The first 7 rows are patterns. Each new row is the sum of 2 different patterns, raised or lowered, with some noise. Before adding, each is slid sideways (what falls off one end comes back at the other), maybe read backwards, and multiplied by a number that may be negative. Names go in the order of the patterns.
In the rows, 128 means zero.
Some rows, each with the names of its patterns after it:
[147 116 110 117 121  83 105 138 145 128 122 132 150 144 144 124 151 104
 139 105 131 110 132 112 114 141 143 140 143 105 128 125 152 131 137] : B
[128 135 119 126 124 159 127 153 119 114 143 141 152  92 149 115 153  80
 119 121 126  98 103 130 117 117 118 123 106 131 139 126 109 152 133] : H
[135 126  92  81 133 128 144 132 140 131 133 100 165 107 149 120 151 138
  98 127 125 168 154 129 132 117 121 123 124 151 144 112 131 132 126] : Z
[127 136 138 130 133 104 124 125 131 122 133 130 110 147 140 106 132 114
 116 135 134 137 115 147 120 136 122 144 145 120 122 132 139 144 133] : J
[126 125 143 137 138 138 137 158 159 109 101 135 137 146 148 121 147 129
 133 134 132 123 127 146 142 101 104 144 141 122 103 168 104 114 138] : U
[122 132 128 163 120 148 116 116 161 123  95 106 122 131 128 125 137 129
 147 117 123 167 113 113 147 128 112 141 125 133 113 117 142 136 140] : L
[151 130 105 115 114 130 147 116 149 142 124 132 161 103 123 130 110 101
 121 147 132 141 131 114 135 138 120  91 157 134  95 144 132 139 112] : W

New rows, each followed by the names of its patterns:
[116  80 119  95  81 130  79  55  91  86  90  94  87 104  93 121  78  85
 112  70  83 100  80  74  99  97 102  70  73 108  94 107  74 103  89] : J L
[121 110 113 114 137 160 136 131 130 148 117 151 110 106  79 112 113 142
 136 139 113 124 127 196 120 155 141 160 118 100 123 106 165 149 149] : B Z
[152 155 115 102 178 157 129 116 194 123 139 163 153 139 175 177 154 159
 161 215 149 134  99 182 133 150 148 151 168 121 149 121 150 141 148] : H U
[141 147 175 159 141 144 173 113 156 122 192 148 125 126 126 155 135 137
 127 130 174 127 134 142 141 124 165 142 138 102 134 146 155 146 149] : H Z
[137 152 117 135 103 136 116 120 117 115 163  92 115 109 158 112 145 106
 162  95 102 127 152 143 124 134 119 141 146 140 117 110 119 143 108] : H Z
[ 97 121 134 111  89 144 100 129 128 133 141 128 116 125 127 145 124 103
  80 140 108 118  98 128 153 116 115 102 114 105 133 129 143 129 121] : B L
[157 183 175 150 156 172 155 186 151 147 165 165 193 186 113 132 154 159
 151 161 154 155 182 164 157 190 112 178 178 161 155 179 210 141 157] : J U
[132 148 144 190 128 123 165 117 127 152 156 120 118 160 146 142 154 137
 161 130 167 163 129  97 166 154 140 141 156 138 127 121 147 137 176] : B W
[144 138 119 119 124 149 166 186 136 124 132 140 120 105 157 161  85 165
 125 150 108 146 160 123 129  98 118 152 123 161 152 138 141 146 106] : Z W
[162 134 122 143 170 101 139 106 157  98 119 118 118 113 109 129  89 106
 153 116 104 129 113  93 151 130 118 126 149 147 154 119 112 122 151] : H U
[171 101 127 163 137 119 117 135 102 127 148 128 129 120 118 149  95 102
 139 116 106 138 148 118 145 146 147 122 121 138 117 124 141 116 130] : J W
[115  70  93 112  93 111 107  69 110 113  87 108  89 114 112 102 110 101
 113 129  90 118 119  87 115  84  98  96 115  82  74 115  92 105 106] : U L
[122 143 170 141 150 124 157 158 164 152 167 141 143 180 162 148 131 155
 178 181 164 170 159 182 189 151 155 167 186 114 189 121 180 139 152] : H U
[178 140 139 197 123 132 150 173 143 114 183 148 176 110 118 151 122 108
 130 146 108 164 138 139 147 175 158 125 127 150 146 159 145 129 149] : H W
[130 117  98 135 118 145 120 148 128 124 110 153 134 150 122 127 148  96
 111  92 143 110 120 137 135 120 149 126 172 140 148 137 147 139 117] : B Z
[116 132 107 154 125 105 122 114 123 142 118 135 111 112 144 134 127 119
 112 159 185 160 115 137 141  92 144 140 121 159 107 135 111 131 101] : Z U
[136  97 116  68  81  93  94 108  89 120 107 103 124 108  94 101  94 104
  90 131 138 110 113  77 115 136 107 127  82 126  99 124 100 121 101] : Z J
[ 85 165 119 122 117 137 135 131 134 141 138 118 144 146 134 134 134 142
 124 118 151 122  97 133 132 118 128 126 107 131 109 139 153 143 120] : H L
[153 106 137 127 148 135 135 138 119 129 131 102  76 121 145 136 108 154
 108 131 145 136 117 158 118 142 120 130 138 155  99  94 142 144 145] : B U
[118 133 137 133 107 126 128  99 118 151 166 102 108 122 140 109 164 136
 134 128 149 107 140 104 127 105  90  86 140 157 122 107 105 132 170] : B U
[159 183 128 184 194 166 154 170 158 155 158 160 131 106 145 181 202 163
 169 156 156 150 178 151 177 152 180 174 147 149 156 217 204 151 156] : Z U
[108 131 158 154 144 126 126 151 117 125 112 123 102 152 132 134 149 133
 153 124 109 122 116 132 133 126 141 147 125 117 164 115 145 140 136] : J W
[110 121 171 149 146 103 109 137 140 144 142 141 142 143 132 160 139 141
 141 131 160 157 171 153 138 139 145 125 134 131 177 101 170 117 153] : Z J
[122 164 115 156 126 158  99 122 123  97 124 143 121 134 121 118 151 165
 131 118 151 141 125 133 124 115 148 143 150 114 112 134 133 136 149] : B J
[123 115 139 143 108 124 105 107 120 111 105 114 104 127 138 143 112 115
  98  83 129 105 130 123  97 150 111 118  88 131 151 147 119  79  89] : H Z
[117 173 176 136 141 152 159 164 152 160 151 172 166 159 127 125 132 169
 166 156 155 139 168 171 127 149 141 126 136 184 138 133 171 153 134] : J U
[106 137 169 117 140 175 127 172 140 172 106 157 122 174 102 110 127 139
 153  98 136 127 121 119 176 123 120 145 111 158 131 124 134 145 110] : H L
[121 146 136 170 136 155 132 155 136 158 125 165 140 176 168 162 159 149
 169 138 143 158 135 149 162 151 163 154 172 131 123 146 151 173 141] : Z J
[126 120 176 145 130 170 155 125 137 177 118 158 139 165 141 120 149 145
 149 134 135 117 151 123 144 156 119 177 177 170 152 153 141 143 159] : J L
[126 115  67 163 127 106  77  95  95 105 115 110 110  93  66 115 157 104
 102 103  89 122 132 157 104 108  96 116 108  94  97 165 102 120  83] : Z U
[145 113 117 104 130 128 118 141  92 116 137 129 130 111 140 107 141 125
 132 141 144 155 125 121 154 127 144 155 125 141 139 187 107 138 105] : H J
[129  87 140 137 138  98 165  98 139 107 137 163 117 127  82 116 126 125
 107 139 117 145 121  87 146 156 145 136 118 135 159 162 127 114 128] : Z L
[138 125 137 145 152 133 187 137 186 126 150 134 157 147  91 136 124 169
  98 115 121 162 157 126 150 147 144 113 128 118 115 152 140 143 147] : B H
[114 126 113  94 122  98  91 119 119  95 127 115 111 112 100  84 130 120
 106 113 107  94 108  96 107 115  75  70 147  76 104  98 128  72  72] : J U
[ 96 125 143 122 119 111 149 116 119 140 139 118 132 138 136 124 154 137
 136 146 150 141 139 166 144 159 131 144 138 142 179 104 170 141 159] : H J
[120 172 155 125 142 119 139 115 121 183 129 102 146 135 113 142 128  98
  70 123 146 152 142 140 135 135 135 163 123 143 114 184 137  69 112] : Z L
[106 144 111 144  86 103 119 135 108 106 138 142 140 139 114 120 136 157
 131 133 120  97 128 133 122  87 110 137 146 120 116 132 133 123 162] : B U
[ 98 100 114  76 129 113 133  97 145 135  72 124 110 139 125  96 119 116
  91 111 109 142  97  95 133  84 102 124 114  66  68 124 112 140 107] : Z W
[132 133 127  98 104 145 118 157  88 151 164 114 129 117 165 154 120 127
 101 128 124  91 158 150  97 128 143 113 137 118 103  90 121 121 130] : Z L
[128 117 119 121 132 132 113 122 128 106 112 115 125 112 112 133  94 127
 109 122 125 102 118  90 153  94 132  87 143 131 128 118 135 128 113] : H J
[115  91 137 118 154 153 143 120 134 130 129 137 127 124 127 132 136 170
 103 133  87 118 108 113 139 124 108 113 109 121  90 152 127 116 114] : H Z
[ 96 118 148 105 113 103 137 125 128 150 136 105 116  93  81 135 116 140
 108 100 104 141 177 130 116 125 114 130 105 140 122  88 119  82 107] : B Z
[120 143 131 159 102 106 134 154  85 109 146 129 117 127 141 122 150 140
 118 111 157 136 121 166 130 130 140 176 122 170 130 119 137 131 158] : H W
[ 84 174 136 125  91 139 109 136  98 113 139 121 131 148 161 120 106 158
 145  97 164 107 138 139 134 120 120 148 144 173 121 123 135 163 159] : H L
[110 113 119 131  96  94 133 161  76 112 136 114  97 108 133  93  97 121
 128 107 117 109 105  95 103 115 109  79 135 101 113 129 144 123  92] : J W
[113 107 129 112 101 112  82 108 159 161 115 122 131  79 121 115 110 100
 126 103 125 135 121 136 135 117 128 104 122 123 126 129 102 148 132] : U W
[151 138  85 129 140 130 109  87 150 111 129 104 126  95 132 152 128 137
 111 124 128  87 129 138  84 105 150 109 123 126 144 123 104 124 134] : L W
[ 85 118 130 121 124  78  93 106 122 109 124 108 120  85  91 127 112 109
 104  97 114 138 145 105 113  97 127 107 113 106 138  82 126 106 103] : Z J
[122 113 131 123 117 136 132 147 126 131 133 139 111  98 114 121 132 144
 127 121 113 134 122 134 107 131 127 128  96 117 143 128 137  96 134] : J U
[139 163 141 170 153 169 126 140 141 150 166 151 107 102 176 186 174 169
 179 164 143 124 183 116 171 146 189 148 118 142 141 196 187 150 171] : B Z
[ 96 113 115 102 109 122 112 106  80  87  94 129 120  98 112  86 111 132
 107 114  94 115 105 116 124 149 120 100  85 119 134 114 130  92 145] : Z J
[ 93 105 112 118  78 124  98 111 113 129 114 125 108 117 122 105 108 107
 140 101 140  90  89 118 124 152  93 114  82 131  63  98 101 103  87] : H U
[102 136 178 161 149 158 121 141 139 140  97 145 134  91 146 158  98 111
 154 119 135  87 180 139 144  95 151 156 150 127  93 170 116 182 151] : H L
[148 129 136 122 147 136 135 157 154 116 133 156 119 128 150 106 106 148
 131 146 132 155 127 147 105 173 109 141 133 162 142 101 126 127 169] : Z J
[ 93 118  68 122 114 117 108  97 117  92 117 111 122 104 107 108 118  83
 132  99 123  99 125 109 125 150 130 137 101 103 138 132 115  53 123] : B H
[ 96 127 141 123 133 120 101 134 132 123 103 160 129 123 160 125 102 163
 126 129 125 101 121 133 130 117 139 134 105 118 135 102 124 130 123] : J W
[197 188 176 181 119 185 214 180 193 148 201 147 170 173 168 183 189 139
 185 142 122 173 190 157 170 169 163 194 176 159 160 166 160 170 143] : Z L
[109 115 129  83 104 105  85 101 146 125 139 127 110 146 151  90  51 148
 128 100 146 108 139  99 141 118  96  96 101 129 144  73 109 137 122] : U W
[ 71 113 112 127 115 112 128 128 115  75 146 104 133  79 103 110 144 131
  90 118  94 104  97 112  90 140  88 132  85 142  99 102 145 107 116] : H Z
[ 65  87 114  86  83  88  82  91  94 115 125 104  90 136 106  94  77 124
  97  75 107  90  79  92  95 110  83 111  82 115 115 125 104  96 107] : B W
[ 88 129 120 145 108 121 105 131 124 119  90 140  89  70 126 123 120 106
 133 106 110 119 104 114 126  97 135 129 129 146 139  97  87 126 117] : Z W
[ 74  80 115 117 109 103 143 142 131 146 109 112 108 149 121 136 123 123
  88 129 107 128  86 116  96 123 126 152 123 142 123 108 120 131 128] : B J
[115 122 110 132 121 142 100 109 129 128  80 108 113 121 104 100 125  96
 138 122  94 145 109 102 127 114 103 104 117 119 113 115 122 125 138] : J L
[134  83 135  88 154 116 116  99 110  94  96 123 144 138 117  97 117 113
 141 117  95  95 105  98 117 110  81  93 126 106 142  89 130 127 148] : B Z
[154 134 112 101 134 121 139 127 111 137 117 112 143 116 105 133 118 134
 102  97 123 112  98  55 140 143 129  82 163 125 169 111 118 137 134] : H L
[ 90 135 138 109 123 155 164 121 108  93 119  89  90 138 117  72 144 104
 101  66 114 154 109 113  77  92 115 109 139 114 134 131  97  98 105] : Z U
[129 123 161 137 118 111 106 145 129  86 107  98 117 105 149 121 128 133
 130 125 130 150 127 101 106 113 149 134 125 101 125 122 103 135 117] : B J
[101 108  88  99 120 111 108 101 111 117 127 120  64 105 132  89 119  88
 100  93 100 108  86  99 103 120  87  95 105 116 104  80 104 114  76] : J L
[ 63 119 119 111  83 145 135 108  70 120 133  78  97 109 113  83 118 100
  93 113  97 119 113  84  75  84 121 100 100 105 131 103 114 123 123] : U W
[131 109 125  90 117 110 157  90 141 110 118  86 103 136  88 104  91 109
 116 112 130 133 136 130  98 124 115 119 100 121 100 125 142 148 122] : B Z
[ 97 142 122  99 115 123 130 147 139 124 123 158 119 117 128 116 136 114
 115 111 156 112 127 107 112 137  97 118  85 146 116 105 143 124 110] : H W
[130 125 117 115 156 144 146 106 121 139 120 160 135 156 138 169 149 140
 141 136 154 127 108 145 125 136 129 153 134 160 156 147 137 144 143] : B J
[ 96  96  67 138 104  96  84 107 104 109  85  93  96 105 118  89  96  87
  65 103 147  93  93 119  99 110  88  95 102  78  57  93  70 118  95] : U L
[162 168 145 129 114 178 118 155 113 186 132 168 142 177 175 160 160 148
 152 163 168 125 105 140 152 112 128 165 149 155 163 147 124 133 140] : B H
[ 86  74 104 116  62 121  63 139  82  75 104 132 116 117  95  99  56  60
  99  92 101 104  67  95 121 105  96 108  82  88  97 109 127 122  91] : Z L
[110 121  97 134 130 100 116 128 100  98 113  99  93  97 114 116 102 118
 105 103 116 108  77 131 112  81 103 111 115 103 132 110  93 109 106] : J W
[ 90  77  73 116 122  85  78 102 137 111 121 125 109 113  91  85  90  75
  99  91 105  68 104 108  91 105 103  88 117  89 122  91 118  80 111] : B U
[105 108 121 112 118 153 123 139 158 104 145 147 120 104 138 140 113 126
 120 144 126 133 101 132 132 109 106 120 129 116 153 157 104 115 115] : U W
[146 169 134 106 156  91 160  76 155 109 130 101 113 126 142 132 180 136
 126 121 152 127 134 159 104  95 124 127  91 116 132 142 105  86 136] : B Z
[142 138 129 161 110 112 123 127 126 110 136 135 107 135 128 147 101 112
 149 136 139 103 106 134 131 136 132 105 121 108 113 129 126 123 112] : Z J
[ 82 133 126  92 143 127 109 117 136 110 121 107 126 135 111  85  89 132
 117 114  63 151  81 118 134  84 118 156 145 127 119 122 139 130 102] : U L
[165 117 133 148 147 157 131 131 174  86  94 152 139 119 155 133 128 130
 138 147 136 142 118 142 132 182 153 150 120 101 174 146  94 123 110] : Z L
[102 134 104 129 151 110 130 143 152 145 105 140 130 134 133 112 127 141
 100 133 109 137 107 146 101 107 143 147 140 124 137 140 137  84 113] : B Z
[ 95  86 100 156  92  72 135 102  97  93 140 136  85  96  60 119 149 113
 119  88 160  48 104 111  97  87 126  82 107  76  82 124 108  78 124] : Z W
[118 172 117 161 121 118 182 149 123 133 113 142 139 161 152 150 171 121
 118 163 119  84 139 152 145 155 128 152 147 146 167 142 173 111 154] : B L
[123 104 103 112 119  79  78 120 121 134 112 107  89 114 113 102  94 112
 104  84 118  94 111  87 111  99  89  76  72 102 114  88  84 131  94] : H W
[131 152 131 135 138 124 121 118 119 139 127 134 129 104 112 157 144 105
 145 124  98 147 124 138 118 144 133 122 126 111 129 164 140 137 133] : U W
[122 137 150 184 152  91 155 129 133 154 118 140 138 145 113 150 132 143
 151 157 151 144 163 151 124 180 178 111 157 158 168 127 144 127 174] : H L
[ 75  64  92 105 103  91  98  86 107 104 110  87  90  70  83  77 103  71
 109  67  95  75 119  90  98  84  83  74  72  78  61  87  76 109  85] : B H
[113 121 121 119 128 116 128 118 124 107 128  87 101 114 106 107 101 111
  93 120  76 106 124  92 109  77 148  90 115  87 159 129 115 130 122] : H J
[113 169 132 156 173 118 128 134 132 141 130 111 116 140 164 144 153 130
 157 179 131 131 161 175 140 142 137 136 141 136 149 131 126 168 112] : U L
[126 135 115 148 141  95 107 149 109 128 134 142 120 135 123 158  90 109
 138 116 113 116 146 129 171 117 130 116 122 152  88 118 111  89 141] : L W
